All groups share one centre, and each spreads out both ways along 13 directions, with some noise.
Known rows, each followed by its group:
[ -1  25   1   4   4   8 -36  23   4  -1  -4   3 -13  14  -3  14  -7 -22
   7  -7 -26  15]
J_548
[ 14  -9   7   5 -12  -3  -6 -17 -17  -1   4 -19  26   8  -8 -31   5 -19
   4   7  12 -30]
J_548
[-26 -17  -8  11  -2  12  -6  13   2   3  -2   3  -8   1  16  22   1 -12
  -3  12  -5  -5]
J_755
[ -6 -20  20 -23  -7  18  25 -14  -9  -6  10   4  -5   8  12  -3   0  11
   5  -5 -23   0]
J_755
[  9   9   0   4   0   9  26   0  19   7 -16  -2 -23  -9 -19 -15  19   4
   3  -2  35  -8]
J_548
[-42 -29   0   2   7 -16  -8  10 -13   2   5 -12  -5 -23 -15  20  19  -3
 -15 -17 -16  -5]
J_755
[-17  -1  -2  -2  -9 -10   2  -1  14   7  19  26  -1 -16 -12  -2  42   1
  -2  -5  18 -11]
J_755
[ -3 -16   0   5   9 -26   8   3  -4   5  -7 -10  23  -3  14  11  12 -31
 -17   7  11 -39]
J_548
[-23   1 -12  11 -18   0 -14  -2   1   2  -6 -43 -16 -35 -21   9  20  12
 -37 -27  -7   9]
J_580
[ -5   1  -2   1 -15  -6  26  -8 -15   2  11   1 -14 -21   9  15 -17  21
 -18  -1   5   7]
J_580
[ 21  18 -24  10  -9  21 -16  -2  11  -5  -1   8 -16   8 -12   2  -8  16
 -11  -9   2   2]
J_755
[-13  -9  -2  -5 -12  -8 -14 -25  -6  -4   6  -7 -16 -27 -17  -4 -21   5
 -12  -2 -10 -15]
J_929
[  6  11   9  -4  -9  10  -2   0  -4   5  -1  -4   0   7  -5 -16  16  -9
   9   4   2   2]
J_580
[-14  -8 -15  15   9  14  11 -13   0   5 -28  -6 -33 -23   5  18 -24  12
 -19  19   7  -6]
J_580
[  6  12   6  18   6  18 -10  26   0   4 -17  14  -1  25   7 -14  11 -11
  17  14  22   5]
J_755
[  2   6   0 -10  -4 -19   2  19  41 -15 -14   8   0 -10   0   1 -15  11
  -9   9  16 -14]
J_580
[ 13  12  29  31 -20  -5  17   0  -6   6  15   5 -20 -25  25 -12  -8  10
   3 -13  23  12]
J_548
[ 22   8  21  -8  11  21  17  22 -11  -6 -33  12  -2  31   8 -13  -6  20
   6  19   3   4]
J_755
[ -7  -1 -35  18 -30  43 -20  10   8  -7   2 -40 -23  12 -22  -8  -9   5
 -11 -35  15  15]
J_929
[ 14  -6   8   7   2  18  -9  14  -3 -10 -21 -16  11  20   2  -7   1   7
  -1   2 -11  -2]
J_929
[ 23 -16  17   7  10  -7  29  -5  -4 -10 -39 -19  23 -20  -5 -12  15  41
  -9  39   0 -15]
J_929
[ -4   8   2  -6   0 -14 -14  11  -6   0 -14 -19  22   6  -1 -27  -8  -7
   1   0  24  13]
J_548
[ -3 -35   6   6   5   9  -5   0  11  -9 -10   7   9  11  -8 -28   6   8
   6  -7  22 -23]
J_580
[ -1  -1  18  -5  12  -1  14   3  -9   5 -24 -13   0   7  -1 -32  -8 -16
  22  11  32   9]
J_755
[ -6 -29   5  21  17   3   0  -6 -26   4  -4  -6 -12  -7 -23  -8 -11  -3
  19  11  -2  -8]
J_929
[  5  14  -6  14 -10   3  17  25   0   5   2   6  -3   2   0   7  28  16
 -11  -8  27  12]
J_580
[-20  -7 -12 -22  -5 -26  -6 -12  -6   2  15 -16  25 -12 -21 -10  -1 -19
   3   3   3  -6]
J_548
[ 16  23 -16  12 -26   9  -5  18  24  -5 -10 -38  -8   7 -16  -7   9 -19
 -19 -17  26 -15]
J_929
[  3  -1  -8  -6  28  -3  16 -21   1   3 -12  -7 -13 -14  -5  15 -17  13
   4   4 -18  19]
J_929
[ 14 -17  27   2  12 -40 -10   4  11 -19  -2  -6  33 -17   6 -10  -9  18
  -6  -9 -13 -13]
J_755
[  7   4  -9  -4  20   6  -8 -19  15   2 -10  23  -3   7  13  -4 -27  11
  13   9   2  18]
J_580
[  1  11 -28  14   3  10  -5   2   8   9  -4 -10   8  -1 -34 -19  32   8
  14   5  34  24]
J_548
[ -7 -16 -15 -15 -23  -7  20 -10  20 -12  24   0  -7 -13 -13  12 -21  11
   7  12  -9 -15]
J_929
[ 11  12 -11  14   2   6   6   6 -19   7   1  -6 -18  10  -1  18  -9 -11
  -9  -9   4  -4]
J_580
[  4  -1  14   3 -23  20 -14  -7   7 -11   2  -1 -34  -6 -14 -23 -25  11
   3 -10  -2  -6]
J_548
[-16 -19 -14  10  31  -6 -11  13  20   0 -43  -9  -2  -6 -26 -20   4   3
  -1   0  40  -4]
J_548
[ -9   2  -6   9   7   2 -16  -2   9   4  -1  -9 -15  -9  -8   4   7  -1
  -9 -33  -3   9]
J_548
[ -5   4   0  -6  -8  13 -13  11 -40   9  13   0   1  17 -30  -6  28  -9
   8   4 -15   3]
J_755
[ 11   1  14   3   6  11 -11 -25  -5   6 -10  -6  20   3  10 -14  17 -18
  17  31 -24  -8]
J_580
[ 22   6   0 -15   9 -13  13  22   2 -10   6  15  -6  31 -11  -2 -34   0
  13 -16  12  -9]
J_580
[ -8 -19  -3   2 -16  19  -2  17  10 -15 -10 -28   9  14  12  13   4 -11
  -6   8 -24 -14]
J_929
[ -4   8   0   0 -29   5 -35  11  10 -11  16 -15   5   5 -13  -7   6  -8
  -3 -16 -15  -5]
J_548
[ -9 -14 -15  14 -34  13   2 -15 -17   2  43  14  -1   1  24  10  -2  17
 -25 -24   9  -4]
J_580
[  6   9  -9 -13 -38  33  20  13  18  -9   6   5  -2  18   3 -19   1  32
   1   0  29  18]
J_929
[ -7   1   0  -7 -18   7  -3   0   2   0  -1  16   9   7  19 -11 -13 -11
  11  37  18  -7]
J_755
[  2 -13  39   4  22  -7  34  15   5   2  -6  20 -17  -4   8   2  19   8
  15 -11   3  -6]
J_755
[ 37  14 -19  12 -12  23  -4 -22  18   5  19  10  18  28  13 -20  18  -4
  -3 -25  24 -10]
J_580
[-12   9 -23   1  -4  10   4   4   9   3   8  -7 -25   2   6  25 -25 -17
   8  -2  -6  17]
J_929
[  9 -10 -13  -9  -4  24  29   4  11  -6   5  -9 -18  25 -28  -7 -17  -4
  33   4   6  -5]
J_929
[ -2  -5  -8   7  -1 -14  -9 -21  13   4  13   2  29 -12  13  -8  17  -1
  -4  -8  14   3]
J_755
[  4   2   2  32   6 -10   0  11  -6  12  18  33  -1  -5   5  13  16 -11
  22  20  13  -6]
J_755
[-19  -8 -19   0  -2  35  -4   9   9   3   1  -1 -23  24  -2   5   6 -14
   2 -24   5   5]
J_929
[  6  -8 -20  37  -2  -3 -11  -3   7  -1 -10 -22  -6 -17   0   9  -4  -3
 -27  -8  13 -22]
J_548
[ 29   0  26  -7  -3  -2  44   2 -10  -8   6   0   7  11  39  26  -2   8
 -18  -5 -28 -18]
J_548
[ -9  -6 -13  -2   0  15  -1 -25 -16   7 -11  10   0   1  13 -15 -24   7
  -7  20  25   7]
J_548
[ -8 -26  -6  13 -22  15  -9 -20  12  -6   9  12   6 -11  19 -16   1  24
 -20  -6  19 -12]
J_580
[ 32   2   1   2  12 -22  31 -21   4   1  -1  10  23 -20 -13 -12  25  43
  -5   9  20  -2]
J_929
[-18 -10 -30   4  -6  34   7  -2 -16   8  -1 -15 -33   8 -25  18  -2 -11
   1  11  -8  -8]
J_755
[-30 -30  10  22  40   8 -15  -3 -17  14 -39  17 -26 -14  -5   4  13  -7
 -14  10   3 -22]
J_929
[ 14  20   4   0  14 -18 -13   5  33  -2 -26  -4   3  -3   3 -11 -12 -22
   5   7  17 -12]
J_580

New rows, each followed by its group:
[ 39  28  -9   5  -7   9   1  21   8  -6 -11 -13  -8  27 -11   6 -14 -15
  -3  -1   0 -19]
J_580
[  0  32   1 -14 -17   2  18 -21  -7  14   6  -7 -15 -17   2   8   6 -12
  -6  12  -5   8]
J_580
[-16 -20 -14  22  14  27   4  20   1   3 -10  -4   8  15  17  11  17  16
   5  -2   6  32]
J_929
[-15 -12 -14  25  26 -12  -5  36 -14   5 -29   3 -18  -9 -38  10  -5   4
  11  36  22  -6]
J_755
[ -4  -6 -15  20   6  30 -22 -29  -9  10  -2  23 -12   9  30   2 -21  -6
   1  18   0   6]
J_580
[  9  -7  12  12  -4  11 -18  -7 -29   3   9   7  -9  16 -15 -22  -5 -11
  10  -4  -1 -17]
J_929
[  0  -8  -3  -9  -7   5  30   7  -6  -7   3   9 -16   2  -7  14  -7  15
  -8   7   2 -15]
J_580
[ 19  -9 -16 -16  30   4  33  -6   8   2 -38 -16  10  17 -20   0  16  -8
 -10  15  12 -34]
J_548
[ 13  11   0  34 -20  -2 -38  10  27  -3  31  30   2   0  21   5   4 -15
   7 -11   2 -11]
J_755
[ -2   4 -10 -10  -3   9   5  -3  24  -4 -11   9 -15  -1  -9 -10  -4   8
  -5  -5  24  -2]
J_580
[ -3   5 -23  -2  -2  -5 -23  13   9  -6  -9 -24  10   5 -15   9   0 -14
 -13   0  -7  -6]
J_548
[ -8 -19   5 -11 -11   1 -14  -3  -3  -5  18  18  43  13  18  -7  29   9
  -1  12 -12  -2]
J_755
[-21  12   2 -12 -11  13  12  -8 -35  18  29  23 -15  -1   1  14  26   0
  -2  -5 -11  18]
J_755
[-21 -29   0   4   7 -12  13  26  13  -7 -19   4 -21  -9 -14   8  -9  -2
 -12   0  23 -38]
J_580
[ -6 -23  10  -1  15  13  -3 -10 -11   0 -13  20  -5   8  -6 -22 -10   8
  20  19   9  -9]
J_548
[-11 -16  -6  -5   8   0  24  -6   9   1   3 -10   6  -8 -10  -3  14   8
  16  -2   9  15]
J_929
[-25  -6  -1 -11 -15   3  11  -9   7   4   8   6  -7  -9  21   9   5 -12
 -12   1   5  -7]
J_755
[-13   3  -5 -39 -12  20  30 -13 -26   1 -12  16 -14   8 -14  -7 -13  27
  -3  38   5   6]
J_755
[ 18  -1  -8  28   3   8  21 -16   0  12  29  -2 -15 -14  -7  26  36  -1
  -1 -19 -20  -9]
J_548
[-33   9  -3 -16 -29  30  18  -4   8   7 -26 -18 -38 -13  20  16  -8 -22
 -23  28   4 -12]
J_929
[  3   2  15 -30 -24   6  -5 -11 -15 -11  14   7   7   9 -16 -28  -7  15
   7   6 -13  -3]
J_755
[ 19   7  13  14  -1 -22  13  -1 -16  -3  14 -21   9 -14  20  12 -22   6
  -7 -16 -12  17]
J_548
[ -6  -9   4  -3   0 -23 -14  29   7 -13  -4  -8  19   5   3  17  -6 -22
  -5  10 -15 -27]
J_548
[ 11  19   2  26  -3 -48 -15  -4  -1   7  17   2  11 -34  21  16 -16 -20
 -13   2   7  -7]
J_755
[ 13  17   4   3  -1 -16   4   0   4  -6 -19 -28  11 -24  -4 -10 -15  30
  -2  10   5  33]
J_929
[  3  10  19 -14   8  12   4  12  14  -5 -14   6 -30  11  13  12  -2  -3
 -16 -28 -21  -8]
J_548
[ -5 -45 -14  21  26 -10   5  -9  27  -2  -6  20  13 -12  19   2   9  17
 -17 -17  33 -23]
J_580
[ 15  27 -16  20   0  -5  -2 -13  -2  17  16  15 -20 -15 -12   2   2   1
   2 -10  22  13]
J_755
[  2 -11 -30  11 -22  19   8  11  13  -9  21 -35  -6  13 -16  10 -17 -11
  16 -10  -5   1]
J_929
[-12 -17  12  -5  -9  -1  15  -6 -13   2  15  13  -7  -1  -4 -36  -3  19
   3 -27  46   9]
J_580
[ -6   8  23   3 -11  -8  -6  17   3  -1   7  10 -15  -6  10   3  -9 -11
   5  -4  -1  -1]
J_548
[ 11 -25  12  17  21  17  24   3  -5   1  -2   2   1  14  13   9  17  -2
  19   1 -10  -5]
J_755
[ 34  21  11  10   7 -35  21  24   3   0  -7 -26   7   2 -12  -7   0 -18
  -7 -27  29 -18]
J_580
[ -6 -10   4   8  -2  19 -15 -12   4   3   1  14 -21   1 -19 -18  12 -11
  10   1   5 -22]
J_548
[ -1   5 -12  10   9 -14   4   9  -7   3   2 -12  21  -7   2   1  -2  18
   4  -4  16  42]
J_548
[-25  16  10 -18 -16 -13   9  16  17   2  -8   4 -14 -23  -5  -2  10   3
  -5  13  19   8]
J_580
[-24 -27  10   7  -5  -3   0 -24 -23   5   5  30   0 -16  31 -16 -36  12
   4  29  25   0]
J_548
[  5 -19 -12  28   9  -8  -2 -17  10  -1  -7  -1  -2 -15  19   1 -20   7
 -24 -14  28 -17]
J_580
[ -5   8   4  12  12  17 -19   2 -12  11 -23  -7 -26   5  -6  -6  -3 -23
  -6  -5   6  -4]
J_929
[ -6 -29 -10  11  21  21  28  -6  12   3 -25  19  -8  -1  12  -1  23  41
 -16  -9  33   3]
J_548
[-10 -12   0  17  -8  21 -15 -12 -31   5  10   0 -12   2   3  -3 -10   2
  -1   0  -6   6]
J_929
[-34   0  11 -15 -15   2  -6   6 -27  12  14   9  -1   3  -2  -7  13 -21
  11  13   7   7]
J_755
[ -7 -20  -1   5 -22   1   4   2  -8  -3  31  12   3   7  10  -2   5   0
 -13 -19  15 -22]
J_580
[  5 -11  19   3 -20  19   4 -13  -5  -1  14   7  -4   4   7 -22  17   6
   0 -15   2 -15]
J_548
[-34  20   4   6 -10  -2 -18  22  13  13  -4  42 -11 -10  28  -6   2  -6
   5  19  45  27]
J_580
[ -9  -8 -16  -3  -3  36  -7 -10  16   0  -2  -7  -1  17  10  -7  13   5
  -9 -28   1  15]
J_755
[-32  -8 -24   2   6 -25   1 -17 -23  18  16   4   5 -33 -18  11  18  -1
  -8  10  16  10]
J_755
[ -2   6 -13  17  -1   8 -17   3  -2   4   6  12  -6   2  10   9  -1   8
 -13 -11   6   8]
J_929
[  7  -8  13   6   5  -2   4  -3  -4  -1   2  -8   2  -5 -16 -26   7  12
  16 -11   8  10]
J_548
[ -5 -14   9 -19  16   7  18   1  20  -5 -21 -17  17   7   1  -6  30   5
  -1  -6  -8   1]
J_929
[-18 -19  -4   5   9 -13  -6  -4   8   1   4  17  -6 -20 -14  -2  10   9
  -6  -1  12 -15]
J_929
[-18   9  -4 -18  -4  10  12 -12  -9   9   5   0 -23  -8 -11   7   3   3
   1   0  -7  18]
J_580
[  3   3   5 -38 -21  13  22 -10  -3 -11  -5  -8 -21  -2 -25  -1  -6  19
 -21   1 -20 -22]
J_755
[-17  -7 -22  -8  15   1   0   0  27   0   5  -5 -16   2  -3  31  -6 -23
   1 -20 -19  -2]
J_929
[-18 -20  -1   2   9   4 -29 -17  35  -4 -20  -6  18 -22   2  -4  32   3
  -6  13 -18  -7]
J_580
[  3  13 -10 -16  -8   1  19   8  10  -4   0  -2   0   0 -13   7   2  17
   6  13  -1  14]
J_548
